The first 5 rows are patterns. Each new row is the sum of 2 different patterns, raised or lowered, with some noise. Before adding, each is slid sideways (what falls off one end comes back at the other) and multiplied by a number that may be negative. Names go in the order of the patterns.
In the rows, 128 means zero.
Known rows, each followed by the names of its patterns:
[105 127 159 129 110 139 150 128  96 101 146 138 142 101 133 106 158 120
 104 158 131 154 139 150  96 161 119 119 138 102]
Z
[117 157  99 126 140 116 113 103 139 100 158 118 117 141 144 127 108 107
 122 109 124 100 110 136 108 139 140 118 161 113]
S
[149  98 103 132 163 115 114 154 137 138 154 145  95  96 112 158 149 162
 156 157 112 127 160 158 110 106 141 118 127 163]
V
[153 109 108 116  95 125 160 148 112 129 103 156 135 139 146 157 126 123
  99 158 121 146 133 144 120 135 143 127 104 134]
R
[135  97 108 152 100 102 119 144 121 113 129 142 148  97 109 107 125 144
 114 115 136 125 133 125 136 138 163  98 116 107]
H

New rows, each followed by the names of its patterns:
[136 118 132 112 137 144 146  95 105 142 142 136 137 148 173 127 140 174
  89 111 134 145 140 132 167 137 148 127 147 169]
S V
[ 90 121 117  99 121  78  80 116 108 134  71 115  70  93  89  92  95 122
  91 114  88 107  90 128 105  86 115 109  87  87]
S R
[ 82 103 137  72  93 101 103  93 119 102  64  81 101 117  95 138 134 128
 106  96  98 106  99  83 122  70  94 117 100  59]
V R
[122  88 126 162 111  83 138 171 157 136 119  86 128 136 142 119 106 140
  91 103  77 121 111 172  70 137 117 115 133 151]
Z R
[126 117 104 150 162 118 122 161 145 145 120 122 151 106 163 176 144 105
 103 126  95 146 141 135 134 134 153 139 118 144]
S V
[113  81 146 117 167 127 119 136 119 164 146 128  77 156 105 114 152 111
  79 107 149 141  94 120 156 124  97 113 146 107]
Z V
[126 151 144 162 128 137 122 187  97 133 116 152  95 123 168 110  89 127
 167 109 106 125 121 150 129 131 103 132 130 142]
R H
[183 107 116 137 129 108 116 117 150  97 131  91 110 129 120 140 137 124
 181 120 105 172 121 144 165 125  97 100 152 105]
S R
[132 111 102 121 117 101  89  65  96 111 127 114 104 113 123  94 118  98
 111 109  90  92  88  62  80 150 134 102 102  70]
R H
[110 154 180 106 117 115 181 142 143 160 179 155 109 105 146 133 172 135
 145 142 141 159 140 130 157 193 100 121 111 124]
R H
[120 155 185 202 152 126 135 118 111 132 176 180 112 138 159 168 136 174
 154 117 142 199 172 135 144 178 178 163 152 120]
V R
[122 156 110 129 105 108 109 126 111 103 106 147 117 122  92 136 110 136
 132 117 102 119 102 116 154 162 146 171 117  92]
V R
[139 182 125 195 127 140 147 115 108 155 181 180 108 168 151 149 112 142
 159 148 160 152 149 109 192 166 146 202 159 141]
Z R
[123 143 146 114 141  97 147 154 133 163 173 132 168 109 152 161 131 143
 165 124 134 134 151 104 173 151 121 136 141 119]
S R
[116 138 129 137 146 103 153 155 130 145 130 119 149 161 154 123 171 118
 153 146 133 139 162 137 150 131 163 124 148 168]
S H
[147 145 166 137 129 128 166 158 123 173 157 134 133 160 176 153 120 159
 155 126 136 134 104 153 176 185 154 145 142 104]
V H
[162 166 120 118 171 171 172 119 168 192 149 117 114 125 137 204 114 151
 176 146 183 172 162 140 190 145 137 119 163 158]
Z H
[158 108 137 151  96 135 164 118  95 130 163 120 191 130  92 121 162 130
 142  90 120 103 119  77 120 144 141 115 151 106]
S R
[108 117 136 145  84 114 125 120  74 114 159 108 121 118 107 104 119 120
 150 113  91  97  92  95 139 116 131 104 125 113]
R H
[127 172 193 117 111 165 134 148 176 175 124 157 126 174 111 140 143 137
 182 141 134 109 131 123 161 173 193 192 138 108]
V H
[112 144 193 167 151 121 165 159 124 116 172 138 157 175 210 186 105 158
 148 140 120 173 167 127 112 153 203 162 181 155]
V H
[137 119 156 159 160 123 151 135 133 130 134 162 142 156 156 164 143 142
 180 169 171 140 128 140 156 141 156 148 160 152]
R H
[ 62  88  91 108  54  65 110  71 105 127  99 106  59  84 141  55  83 127
  85  83  84 115  43  98  81  99 120 131 114  90]
S V
[118 142 133 165 124 166 179 185 124 148 147 170 117 169 145 134 146 108
 114 120 170 143 160 117 129 182 143 179 185 174]
Z R
[ 77  74 101 124  68  43 119  94  62  64 110 127 111  84  99 104  97  80
 100  63 120 111  55  98  69  90  75 138  72 140]
Z H
[ 70 120 123  69 101 137 137 132 116 109 104  76 143 150 107  75 114 138
  75 126 101  83 110 162 148 118  74  91  69  85]
S V
[178 174 145 175 171 159 141 120 196 134 167 196 153 107 185 170 146 155
 141 159 179 163 145 124 171 199 149 119 146 172]
Z H
[158 131 120 138 117 107 154 177 135 146 140 155 164  94 112 163 144 151
 101 151 101 188 131 109 177 151 165 140 147 106]
Z S
[108 111 177 140  95 132  88 155 129 137  87 115 151  77 138  91 103 108
 163  95 115 124 109 138 146 106  79 122 131 124]
Z S
[119 130 117 144 104 108  89 122 106  93 121  85  75 109 144 118  96 113
 102 143  99 110 112 132 121 104  91 139 104 129]
R H
[137 102 144 125  97 136 118 125  74 101 125  78  99  87 117 141 121  94
  91 126 136  85 122  77 111 100  84  57 131 127]
S H
[139 129 105 112 138 161  89 126 108 109 107 161 144 127 111 133 107  91
 128 156 141 136 112 116 131 134 136 146  85 115]
V R
[108 150 111 106 118  95 101  89 123 111 122  74 123 144  98 125 156 119
  97 133 139  79  73 104 164 153 120 127 122 129]
Z V
[ 89 106  94 156  95  83 139 143 124 131  99  81  82 125  90 125  96  94
 113 109  79 146 106 130 108 102  97 119  90 108]
S R
[139 165 110 158  78 114  94 171  75 127 165  99 133 146 144  99 122 153
 138 128 103 146 141 114 142 100 149 138 154 112]
Z H
[119 172 163 106 125 113 137 134 176 153 176  92 123 153 144  87 108 146
 148 104 173 133  96  92 141 155 104 116 175 133]
V R
[111 143 131 172 117 139 159 131 154  97 121 111 159 131 138 138 144 160
 164 141 122 151 182 112 118 126 171 140 118 153]
Z H
[107  50 144 102  72 109 113  83  70 105 121  94  78  62  59  89  63 125
 117  70 116 100 108 120  84 103  89  73 111  95]
S V
[ 89 118 120 105 117 134 116 141 117 135 142  87 138 143 122 138 109 109
  93 155 117 135 113 133 116 101  87 123 118 142]
S R
[184 176 166  83 143 100 105 113 130 121 111 128 148 144 136 157 134  81
  95 171 163 145  82 149 130 131 121 114 135 123]
Z V
[117  88  74 121  79  98 148 112  88  96 106 166  88  89 155  97 115 145
 113  68  59 104 118 157 134 129 146 105 112 117]
S V
[112 110 174 192 171 103 126  94 133 124 169 153 134 113 156 145 146 147
 159 115 133 161 171 145 109 139 160 136 122 118]
V R
[138 199 147 166 102 119 100 128 109 142 146 138 110 133 178 150 167 177
 118  91 150 179 140 138 131 147 108 118 105 126]
V R
[153 146 163 143 149 148 163 181 122 148 175 151 163 159 161 120 118 111
 192 169 186 164 194 152 126 193 192 141 125 160]
V H
[126 152 136 139 173 137 139 161 134 129 189 110 155 167 136 154 147 159
 111 172 156 136 147 159 168 154 125 142 128 168]
Z S
[160  94 124 153 122 110 153 149  98  96 116 174 126 127 146 116 140 152
 132 100  95 111 140 131 124 170 157 129 117 174]
V H
[113 122 148 160 154 137 168 119 164 107 116 143  93 115 114 154 142 104
 156 163 126 133 103 145 161 129 111 151 108 151]
Z S
[120 145 117  80  74 130  90 109 115 127  94  58  98 115  81  73 144  92
 118 128 111  85  85  88 105 119 143 118 115  84]
Z V
[198 173 178 192 159 156 170 167 208 144 133 183 163 174 183 199 117 149
 173 179 140 150 193 182 169 194 173 153 144 141]
S V
[140 142 130 118 154 167 119 135 123 135 134  70 124 152 106 166 108 118
 121 163 143 103 174 103 153 142 129  91 147 140]
Z S
[103 126 149 117  99 129 156 116  92 128 162 144 170 127  77 110 139 114
 152  92 115 108  96  70 141 132 162  88 147 114]
R H
[132 142  98 159 114 123 100 112 108 118 112 120 124 143 122 121  90 137
 124 100 121 132 117  90 121 101 148 153 139  86]
R H
[157 139 116 163 152 121 130 122 166 119 157 111 150 126 125 130 127 126
 149 148 128 119 141 116 119 168 136 106 137  86]
S R
[120 158 171 166 145 191 177 191 182 171 104 147 136 200 178 200 176 193
 153 156 166 188 158 120 152 135 131 186 199 140]
V R
[124 148 112 100 132 169 146 114 166 155 168 179 122 117  99 131 135 117
 116 133  92 139 100 114 147 169 124 129 139  91]
S R
[139 153 181 167 117 176 164 144 142 138 195 162 189 131 141 168 152 128
 156 161 170 144 155 121 197 171 160 158 168 159]
S H
[110 106  98  88 110 116  97  81 116 141 117  94  80  76 129  65 130  73
  81 144  69  82  81  99  95 118  86  81 113 102]
Z S
[ 90 109  86 142  69  88 114 152  87 147 140  71 107 118 143 103 151 158
 132  73 110 170 168  75  83 108 126 102 167 103]
Z V
[ 54  94 109 106 112 116 118  78 100 109 142  90  60 117 100  63  92 110
  76  75 137 147 113  59  67  83  84  84  99 109]
Z V
[173 127 198 155 135 189 177 197 160 194 117 188 159 147 159 145 162 177
 188 178 147 190 188 156 150 136 161 173 143 151]
Z S
[147 203 140 148 167 164 172 173 141 123 137 112 156 159 152 171 204 148
 129 182 154 155 135 170 155 174 182 163  89 154]
V R
